All groups share one centre, and each spreads out both ways along 15 directions, with some noise.
(in the rows, 128 means zero)
Some rows, each with its group after it:
[155 169  97 166 132 172 132 144 189 148 146 143 159 151  66 130 175 149
 103 119 105] : J_303
[ 88  96 143  85 116  52 161 152 115  92  88 158 131  94 140 139 109 111
 121  89 169] : J_303
[ 89 162  81 170 123 130 156 123 128  79 164 117 155 113 134 161 151 187
 155 115 110] : J_211
[168 143  92 149 123 131 101 114 136 118 106 113 148 133 140  53 124  50
 102 104 161] : J_387
[124 104 123 118 106 129  97 139 124 108 137 163  90 173 165 126 120 173
 117 180 170] : J_387
[160 137 158 150 105 141 105 125 126 131 107 164 133 110 111 123 151 100
 149 105 104] : J_387
[148 173 135 167 113 165 133 155 127  71 123  99 138 174 164 154 142 128
 130 154  77] : J_476
[ 84 163 119 125 135 150 153 160 119 123 146 133 116 128  83 181 127 164
 154  92 144] : J_387
[ 93 121 128  99 118  94 161 107 103 125 114 142  79 104 163 136  81 102
 149 123 151] : J_476
[146 175  85 132 140 182 181 100 108  68 160 138 142 102 131  95 116 121
 200 117 180] : J_211
[125 133 109 161 127 129  99 108 133 156 121 116 141 122 125 149 116 166
 103 112  99] : J_211
[127 149 154 148  98 140 134  76 100 157 112 141 120 127 129 133 171 119
 109 149 145] : J_303
[169 162  69 157 148 129 105 112 137 101 115 151 123 112 165 120 153 162
 149 104 118] : J_303
[131 100 100 132 133 117 135  98  77 133 126 114  85 124 158 148 137  95
  92 158 107] : J_387
[184 159 101 156 138 144 136  95 150 143 114 151 113 101 140 141 111 108
 133 111  61] : J_387
[137 155 106 157 142 117  92 132 150 172 146 143 129 144  94 164 112 115
  73 124 102] : J_476
[118 171  72 126 170  58  88 155 151 108 151 157 168 105  74 124 126 132
 110  64 235] : J_476
[157  55 151 121 103  86 101 120 163 133 110 168 117 120 173 129  93 160
 118 143  71] : J_387
[156 120 118 128 145  97 136 141 140  46 151  64 127 115  91 149 141 189
 104 151 153] : J_476
[143 165 140 133 142 130  90 151 172 160 137 134 151 138  90 130  76 116
 130  91 127] : J_387
[184 146 139 113 134 103 126 112 133  82 103 140  93  98 143 106 115 111
 137 158 141] : J_387
[131 158 121 137 147 148 137 140 126 161 173 124  85 148  97 204  76 115
 122 112  95] : J_476
[170 163 143 109 139 132 113 156 109  87  95 163  79 134 164 163 108 148
 171  97 149] : J_303
[113 126 123 130 105 165 188 126 143 106 147 115 152 122  67 129  79 133
 113 136 144] : J_211
[185 118  86 137 107 177 148 135 172 125  73 107  47 135 143 110  92  96
 125  92  62] : J_387
[132 145 132 111 125 110 143 111 127  99  97 146 113  82 108  93 175 134
 142 151 161] : J_211
[113 137  91 143 145 151 132  91 110 161 157 160 203 136 130 132 102 152
 104 113 184] : J_387
[162 109 134 126  96 171 147 139 131 120 148 157 101 168 108 118  83  68
 118 132 150] : J_211
[104 133 116  88 167 104 140 116 106 149  55 128 168  70 128  91 124 111
 103 155 117] : J_211
[126 191 105 160 133  97  86 146 146 112 126 120 137 139 123 135 134 118
 106 119 133] : J_476
[102 135  69 195 124 140 143  92 152 173 127  56 185 121 121 136 149 127
  89  48  70] : J_211
[204  90 149 106 119 151  93 136 136 130 116 183  61 123  65 136 100 149
 100 168 153] : J_211
[148 186 111 125 157  96 116 130 135 108 105 143 125 101 125 122 155 131
 135 111 154] : J_303
[147 157 142 175  89 109  63 134 215 127 102 136 169 146 144 100 109 172
 123 108  99] : J_387
[147 107  79 140 177 100  42 150 141 117 160 164 171 139 179 100 182 195
 143 156 118] : J_303
[124 143 107 186  72 141 110  95 139 121 148 134 110 139 124 121 160 142
 121 134 133] : J_211
[118 134  81 152 143 165 137  82 101 169 149  79 112 135 120 137 122 128
  99 130 135] : J_476
[ 84 216 135 173 128 122 101 130 144 163 110 106 177 113 101 150 108 104
 128  95  71] : J_476
[130 119 186 124 113 144 148 143 147 112  99 112 156 128 133 179  96 210
 154  77 108] : J_387
[103 139 139 133  98 160 145 136 118 115 122 113 113 165 170 137 105 133
 141 147 111] : J_303
[173 140 142 132 111 126 148 101 119 111  95 187 122 135 155 143 152 124
  96 151 147] : J_387
[ 74  60 126  88 109 108 150 161 144 131 115 152 104 135 152 145  90 172
 135 100 132] : J_476
[153 210  57 153 157  78  96  75 112  75  94 101  95  86 180 112 122 150
 117 147 158] : J_303
[ 71 124  70 130 110 133 121 188 121 111 132 198 129 163 160 145  95 117
 125 117 116] : J_211
[ 69 123 137 148 119 108  98 119 145 186 105 136 250  92  79  76 159 109
  95 122 102] : J_303
[109 101 194 112 124 102 142 146 115 154 131 121 186 164 143 152 136  85
  99 112 135] : J_303
[120 153  61 148 139 141 123 131 131 127 161 220 105 111 128 140 169 144
 160 142  97] : J_211
[ 99  90 107 139 108 129  96 165 143 120 126 133 125 138 125 141  85 158
 115 131  81] : J_211
[169 117 120 125 140 106 133  87 143 169 138 209 137 138 166 123 148 108
  92 158 134] : J_476
[155 110  82 130 129 123 159 119 107  90 155 156 107 121 135 130 125  87
 122 112 154] : J_476
[ 98 193 114 170 111  96  64 130 143 138 123 142  88 109 140 132 134 117
 163 126  74] : J_387
[154 172 128 180 119 131  27 144  90  67 129 132 132 129 142 142 120 159
 153 162 109] : J_211
[152 219 139 143 134 126 165  94 142 105 102  94 144 109 102 118 160 124
 119 128 169] : J_303
[108 131 177 127 124 140 154 143 110 137 172 207 193 125 117 177 163 141
 183  93 120] : J_387
[145 143 153 121 145 147 148 117 155 173 190 155 118 152 146 139 136 119
 181 126 117] : J_476
[ 70 143 147 164 102  89 101 108 149 153 179  89 132 156 127 172 115 191
 117 113 157] : J_303
[108 189 101 184 110 135 139  89 174 153 202 119 165 158  84 151 127 160
  99 112 179] : J_303
[185 145 106 150 129 152 144 122 154  97  91 176 204 109 120  83 186 119
 113 125 120] : J_303
[142 125 109 110 153 156  57 160 108 142 115 179 117 138 107 162  27 182
 110 142 147] : J_211
[111  85 131 119 108  67 108 144 135  95 101 118 118 157 199  90 195 130
 110 135 155] : J_476
[134 153 123 144 131 107 143 124 122  93  98 120 173 113 137 158 119 139
  92 132 103] : J_476
[133 118 197 151  88 176 180  79 116 167 152  93 134 155 139 143 170 100
 149 122 101] : J_303
[120  98  72 133 135  61 113 140 142  92 121 129 152  80 108 109 117 111
 112  59 149] : J_476
[194 155 108 138 117 129 152 103 185  80 115 182 150 134 160 107 129 166
 113 152 152] : J_387
[ 59 103 103 125 119 160 149 128 150 158 142  71 115 126 100 125 110 200
 133 130 116] : J_476
[143 152 130 150 144 138  72 162 155 147 144 134 147 150 103 137 136 141
 124 130  96] : J_303
[101 115 137 139  82 123 169 130 172 120 115 123 126 101  84 104 153 117
 133 113 102] : J_211
[124 200 155 161  89 113  81 125  87  94  68 150 129 116 118 128 158  95
 116 131 154] : J_211

New rows, each followed by its group:
[182 138 185 128 128 188 102  77  83 195 128 165 111 134  81 134 202 146
 134 121 212] : J_476
[105 171 151 146 113 152 162 124 137 149 135  81 138 198 144 171 130 139
  86 136 137] : J_303
[143 155 102 152 113 138 132 142 153 131 148 166 100 178 146 165 102 109
  78 186  72] : J_476
[156 148 128 145  96 166 102 129 106  95 115 161 146 151 133 109  64 105
 123 134 168] : J_211
[182 125 129 125 125  99  53 128 112  44 101 173  97  71 132 123  67 192
 176 132 162] : J_303
[100 131 214 139  91 109 151 109 126 155 149  82 141 157 131 150 159  92
 120 130 126] : J_303
[109 117 128 145 123 145 168  97 146 146 151  72 125 143 127 133 223 191
 111 172 101] : J_476
[123 157  78 164 107 157 122 116 131  97 118 151 138  92  91 121 129 167
 143  99 135] : J_211
[129 180 102 144 148 180  58 158 152 125 100 114 132 109  89  97 109 187
 158 162  81] : J_303
[153 100 102 164 131 122  56 104 119 149 124  73 158 139 149  72 143  92
 100 110 130] : J_476
[165 148 151 161  84 158 155 127 153 120 127 143 116 152  98 147 155  99
 101 135 102] : J_303
[142 144 156 136 111 147 107 114  92 127 114 118 105 116  97 127 135 113
 141 111 159] : J_476
[ 61 127 106 138  85 161 179 122 112  88 107  70 102 124 148 114 112 140
 145 153  99] : J_476
[145 144 115 135 151 134 118  85 147 184 132 121  93 150 162 167 131 200
  98 156 118] : J_476
[160 131 100 137 117 110 133 132 142  86 105 159 127  96 112 130 106 120
 115 101 125] : J_303
[130 116 110 111 127 145 127 139 128 119 114 188 109  84  88 119 123 160
 161 116 143] : J_303
[102  99 231  83 127 116 149 146 116 137 113  92 167 136 113 128 158 148
 142 144 153] : J_303
[ 88 169  54 155 151 161 129 116  97 154 174 183 135 116 124 167 123 146
 160  89 131] : J_387
[166 143 163 112 135 118 115 180 120 124 130 195  98 161  86 192 134  89
  85 149 128] : J_211
[ 66 164 144  81 166  79  90 124  96 133  84 124 134  74 135 101 161 185
 169 144 193] : J_303
[139 116 154 122 142  74 128 129 153 113 121 100 127  97 119 170  99 176
 121 117  95] : J_476
[ 68 124 135  91 112  73  93 135 169 178 116 170  59 138 170 103  90 142
 161 119 168] : J_476
[162 150 103 156 114 111 151 141 133  46 136 163 180 104  98 115 152  87
 114 126 131] : J_476
[180 126 187  98 172 104 151  62  95 159  86  63 127 109 168 150 121 126
 108 124 138] : J_211
[168 193 109 130 172 188 109 118  96 139 127 121 116 138 132 109 114  92
 135 186 120] : J_303
[156 152 134 130 130  84 109 138 164  73 172 165 158 142 154  72 167  94
 146 186 161] : J_387
[171 173 149 128 136 122 142  91 155 132 116 149 150 140 166 132  99 142
 108 167 135] : J_387
[149 152 131 152 128  78  77 118 106 128  92 121 113 112 144 141 110  78
 104  95 121] : J_476
[121 180 109 161 110 181 151  79  83 132 134 174 109 144 221 144 159 128
 177 160  90] : J_387
[163 128 103 145 144  50 100  86 136  81 120 150 176  80 173 107 182 174
 133  95 178] : J_303
[163 151 130 162 113 108 125 128 159 106 136 157 135 136 126 133 221 122
 109 142 105] : J_476
[121 149 136 140 112 132 113 182 162 131 137 199 150 173 115 161 158 133
 110 122 115] : J_476
[180 154 114 121 153 165 175  88 108 120 126 140 144 132 131 137 132 125
 101 135 183] : J_303
[142 119 148 109  90 120 174 116 147  96  68 123  84 153 153 135 134 160
  72 181 145] : J_387
[174 124 124 131 137 102 122 125 138 111 134 168 141 127 121 145 138 138
  92 134 145] : J_476
[163 113 155 156  90 132 142  67 133 154 106 170  96  99 163 160 136 139
 142 117  57] : J_211
[187 155 154 148 107 135 145 139 183  67 120 115  95 103  85 132 177 159
 165 103 100] : J_303
[149 169 100 159 124 118 100  99 134 113  99 150 133  93 128 134 133 171
 136  88 144] : J_303
[165 118  98 136 116 166 115 139 115 115 106 222 150 120 121 120  99 115
 119 120 130] : J_303
[150 182 148 118 140  94 144 137 122  81 131 193 129 108 123 155 152 131
 152 125 173] : J_387
[149 112 102 150 131 135 162  92 129 163 130 164 119  86  54 189 154 156
  78 102 105] : J_476
[133 131 120 135 114  96 157 105 184 141 131 170 124 128 126 136 136 150
  70 193  96] : J_387
[152 234 122 136 162  95 108  65 162 174 124 202 160 102 144 113 123 147
 137 142 180] : J_476
[121 163 120 151 103  92 143  42  95 125 111  95  81  54 120  80 166  59
 143 143 147] : J_476
[160 108 148 126 116 122 123 104 147 129 106 181 156 117 153 102 162 152
 130 139 139] : J_476
[104 110 173 144  83 132 140  95 126 119 141 106 145 103 116 102 136 130
 163 142 116] : J_303
[129 155 188 116 126 106 132 156 154 110 129  91 122 120  80 132 139 118
 149 118 143] : J_211
[141 133 100 114 170 102 102 141  99 140 138 172 118  95 140  99 141  28
 161 126  98] : J_303
[150 149 146 170 102 123 100  71 142 174 132 114 105 118  46 154 171 178
  52 161 158] : J_211
[116 114 164 129 125 123 117 118 129 145 135 108 143 136 131 134 170 178
 131 137 135] : J_303
[124 108 145 151  95 179  76 131 115 117 128 175 176 135 163 107  92 171
 185 128 106] : J_303
[118 121 176 111 136 148 156 122 137 142 140  97 129 163 162 146 195 206
 154 144 139] : J_476
[126 133 142 133 117 105 144  86 112 133  61 139 140  84 145 164 112 162
  95 133  97] : J_476
[ 64 170 126 147 135 103 170 134 138 115 146  31 129 132 142 169 110 124
 124 152  51] : J_476
[ 85  73 115 108 116 112 176 165 118  85 161  90  96 150 133 141 141 120
 128 127 137] : J_476
